The rows are grouped in 3 different ways at once. Each group adds its own fixed numbers to the row, and there is some noise. The rows also spread widely along 11 directions, which tell nothing about the answers.
Some rows, each with its group in each grouping after it:
[ 31  -6   1  -2  -3  10 -19   8 -26 -10  -8 -11   4  -5  17  13  -8 -32
 -15  -7  -2   5 -13] => (4) F A
[ 12  19   7   5 -12  10   1 -21  17 -14  -8  10  21 -16   0   7 -24 -13
  10 -24 -24 -10   7] => (5) N U
[  5   5   0  11 -14   3  -6 -17 -10   4  13   4 -23  -9 -30  35  18 -24
  23  18  11 -17  10] => (3) T Y
[ -6 -19 -10   4  -2  34   5   4   0  -2  26 -22  24 -20 -22 -34  -1   7
   4  10 -13  -5  31] => (3) F U
[ 30 -28  16  34 -18  14   3 -15  -3 -29  11 -17   0   5  23 -39  -6 -28
  17 -36 -23   0  17] => (5) C P
[ -6 -24  21  13  12 -15   2  29  38  15  -5 -19   8  12  -6  -3  -5  17
   2   5  -4   6   8] => (2) C Y
[-12   8  11   7  -2 -21   6   8 -18  -9 -28  37  -3   7  10  15   7  -9
 -10  -9  19 -11  -9] => (0) T P
[  6 -12 -29  11 -10  27  12 -14  17   3  11 -12  -7 -10 -25   3  15  17
   4  12  -2   6   5] => (0) N A
[  5  35 -51 -34  17   8   9 -21 -14  18 -24   3   0 -14  -5  24 -26  29
 -30   0  -9  -5 -49] => (1) C Y
[-17  11   8  -2   5  -1 -12 -25   9   8  26   1   6 -36   9  21   1 -24
  10  13  33 -15  46] => (2) T A
[ -2  -2 -20   4   7   8   7 -15   9   5 -11   1  -6  -4   7  31  11   3
 -10   9  16   1   2] => (4) C Y
[-11 -17   1  -3   0 -27 -10   5  -5   4   4  24 -15   4 -24  -6  23   3
  15  17  -6 -30  16] => (1) T U
[ 19   8  -1  15   2   9   6  25  23   4 -12  -6  12  23 -29  -6   3  25
  -4   9 -21   7 -25] => (4) T Y
[  2 -20   6  17  17  -7   2   3  19   2  -7  -4   5   0  30  18   5 -12
 -14   1  14  -2  18] => (2) T Y
[ -8 -21  -7  19  -7   2  38  28  14   3 -21 -12   4  18 -28 -28   1  46
 -18  -3 -11  21 -23] => (2) C U
[  3 -31 -29 -13  12  -6  -8   2  18  18 -17  -4  -7   6 -11  -4  -2  37
  -1   3 -41 -18 -14] => (0) C Y
[-12 -20   0   9  19   7   2  24  18   9  29 -26  24  -8 -13 -33   9  23
   4  19  -6  -3  36] => (3) T U
[ 45  13  11  14  12   2 -21  -7   6  -1   2  -7   3   3   4  25   0 -30
   4   1  -8  -9  -6] => (1) C U
[ 13  19  30 -14   6 -14 -24  30 -49  -2   9 -17   9 -24   2   4 -28 -42
 -16  -5  17  -4 -12] => (2) C U
[-19 -31 -31 -30   7   4 -33   8 -21  -1 -42  39   6  -7   9  49  29 -14
 -33  21  17 -20  -2] => (4) F A
[ 37  26 -20 -14  21  -3 -27  -8  -2  23  18 -12   0  -2   0   2   6   7
  -4  19  -9 -17 -19] => (2) N A
[ 10  -3 -24   1  14  10   1 -15  -4   9  29 -25  -5 -24  10  -4   2   6
  -5  13  10  -1  12] => (0) T A
[-45  14   3   4   0 -21  46 -27  19   5  -9  17  -5 -27  14  25 -17  15
   3  -3  36   8  30] => (1) F U
[ 18 -14 -10  -5   8  19 -19  -1  -4 -11   9 -12  29  -9  20 -36  -5  -5
 -11 -13 -28 -13  16] => (4) T A
[ 15 -40 -15  41 -20  25  35 -16  -5 -12  25 -43 -28 -10  -3  -3  14 -13
   8  -1   8  20  20] => (3) T Y
[ 20 -40 -37 -11   9  40 -25  16  -9 -17 -37  16  33   4   8  -7   3  -7
 -43 -12 -42 -23 -15] => (0) T Y
[ 25   3 -12   8  -3  13  -1 -17  28   4   0   1   0   7 -16  -9  -5  14
  18  -5 -40 -18  -5] => (0) N Y
[ 40 -14  24  41 -10 -23  22  -3   1 -14  -1  14 -24  45   0 -50  15   4
  22 -19 -35 -13  -9] => (1) F U

New rows. What belongs after each?
[-31   5  -2  -2  17 -26  15  25   8  30   7  -5 -14  -3 -24  18  12  30
  -8  37  40   8   0] => (2) T Y
[-22   6  -6 -20  23 -13 -17  14  -4  19 -19  16   8  -5  -1  41   6   3
 -17  19  20 -13  -7] => (3) C Y
[ -5   8  24  16 -10  14   5   4  12 -11   1  -4  11 -10 -16  14 -13 -20
   5  -7  14  10   8] => (5) C Y
[ 11  37 -20 -27  17   3 -22 -10  -3  16  -6  18  20 -10  -8   2 -13   9
 -14   7 -19 -36 -18] => (2) T Y
[ 44  -1  13  29  -6  11  -7  -5 -17  -7  12 -20  -9   8   5   7  10 -34
   5  -1   3   7  -8] => (3) F A
[-11  13  15   7   3 -11  29   8  -6 -18 -27  20  21   9  41 -24 -11   8
 -29 -35   9  10  -4] => (4) N A
[  2   1 -11   1 -15  22   3  -6 -18  -5  39 -27  -1 -32 -34 -19  -4  -5
  16  13  -2  -5  24] => (4) T U
[  6 -23   7   1  -7  -4  11  28   2  -4 -13 -31  15   2   4 -24 -27  17
  -9 -29 -34  19 -13] => (3) N A
[  1 -27 -15   6  -1   1  10  26  11   5 -11 -32  -4  -3 -16  22  -9  14
  -7  10   1  29 -11] => (1) T P
[ 13   0   2   7   9 -17  20   8 -17   0  -8  -9 -10  10  30 -17 -14   7
 -14 -13  -3   7 -15] => (4) F Y
[  4  -3   5  -4  -1  -2  -5 -24  -2  -7 -19   3  12 -22  41  17 -26 -26
 -14 -32  -2  -8   7] => (2) C A
[ -5  31  30  16  -6 -33  30  -3  21   6   8  -8  -8  -8 -18   3 -29  15
  24  -8   2  11   3] => (1) T U
[ -9  27 -13 -28  15  -4 -13  -4 -35   0 -15  35  11 -15   8  18   4 -14
 -30   5  24 -19 -11] => (1) T A
[ -1   2 -16  -7  19   7   2  11   5  12  14 -32  20 -18  10 -19 -17  20
 -13   8   3   6   8] => (2) T P
[ -3  17   4   6   7 -19   7   7  -2  14   1   0  -8  -1 -13  18  10  11
   4  16  11  -1  -4] => (3) N U
[ 66 -15 -18  24  15  31 -42  -8  12 -12 -12   2  16  14  18  36  32 -39
 -13  11 -22 -19  -3] => (4) T U
[ 31  26  15  21   7   6   3  -2 -17  -5  24 -20  -6 -10   9  18   4 -36
  -8   6  39  18  -2] => (1) T A
[ 14  26 -34 -20   7 -19   9 -24  -8  17  15  -9 -13  -9 -10 -33 -17  47
  11   0 -42 -23 -18] => (4) T U
[  1  32 -15 -12  -1  19  -6 -26  -1   9  29   0   0 -29 -35  14  -6 -11
  15  20   8 -20  15] => (1) T Y
[-13  11   2  -9  13   3   7  33  19   9  -8 -19  30  -8 -13   0 -28  26
 -16   3  -4  16  -6] => (4) T Y
[  0 -16  22  11 -21  23  19  31   7 -28 -25 -16  36  -7  -8 -14 -41 -11
 -19 -40 -18  31  -4] => (1) T A
[ -8   2   1  -4  12 -17  17  18  -3   9  -5 -16  -5  -8   4   9 -23  11
 -14   1  11  14  -8] => (1) T Y
[ -5  15 -18  15   3  -7  24 -17  33  15 -12   9 -13   3 -21  34   8  34
   4  21  10   9 -12] => (5) F U
[ 33  18  -2   2  26  31 -10   1   9 -16  -4 -18  56 -10  51 -21 -28 -13
 -37 -30 -15  10  -3] => (5) N A
[ 15 -31  18  15  -3 -30 -10  12  17  -3 -25   9 -11  24  -2   3   4   4
  12 -12 -34  -9 -11] => (5) C U
[ -2 -25  -5   1  -7  -6   5 -12   0  -4  14 -10 -11 -12   1 -18  -3   2
  11  -7 -10  -5  22] => (1) T A
[-27  -7 -36   3  -4  19  52  -2   0   8 -11 -29  -5 -15 -13   6 -13  40
 -25   0  16  32 -16] => (3) C Y
[-18 -31   3   9   0  -1   8 -26   9 -15  19   8   0 -16  35 -27   6 -14
  13 -16   1 -20  57] => (5) N Y
[-44  -7   8 -13 -12 -12  32  12 -40 -17 -27  28  -4 -12   3 -11 -16  -6
 -26 -26  24   1  -3] => (1) C Y
[ 22   5 -15  29   5  -6  35 -15  18   8  -4 -10 -22  23   2 -16  11  40
  -4  -4  -3  15 -31] => (0) C A
[ -8  41 -14 -27  20 -23   3 -23  -8  17  25  -6   0 -33   9  -9 -25  22
   5   4  -2 -17   6] => (5) N U
[ -5 -14   0  11  -6   6  -8  15  -5  -7  -9  31  -2  17 -27   2  38  -7
  -1  18   6 -20   5] => (4) T Y
[ 32  27 -13 -13  11 -18 -25  -1   6  28   7 -16 -17  -4 -28  30  -6  17
  12  23 -16  -8 -36] => (0) T A
[ 45  -6  -9  18  -1  10 -15 -10 -10  -3  -5  -6 -16   2  -6  28  12 -24
  -1   3  -9  -9 -20] => (0) C U
[-11  -2  -7  21  13 -13  30  -5  18  10   2  -1 -19   4  11  27  30  10
  -9  20  49  23  10] => (1) N A
[ 42  13 -23   5  31 -13 -15 -30  19  14   7   7 -10  17  22   2  20  12
   0  13 -16 -23 -10] => (1) T A
[-10 -32  -8  18  -5  12  27  24  -1 -14 -24 -11   7  -9   2  11  -5   5
 -31  -8  10  25  -2] => (0) T U
[  5  -5  12  -3   0  -1   2  29   7   2   1 -25  11  -8 -22  -2 -31   3
   0  -3 -14  12  -5] => (1) T Y
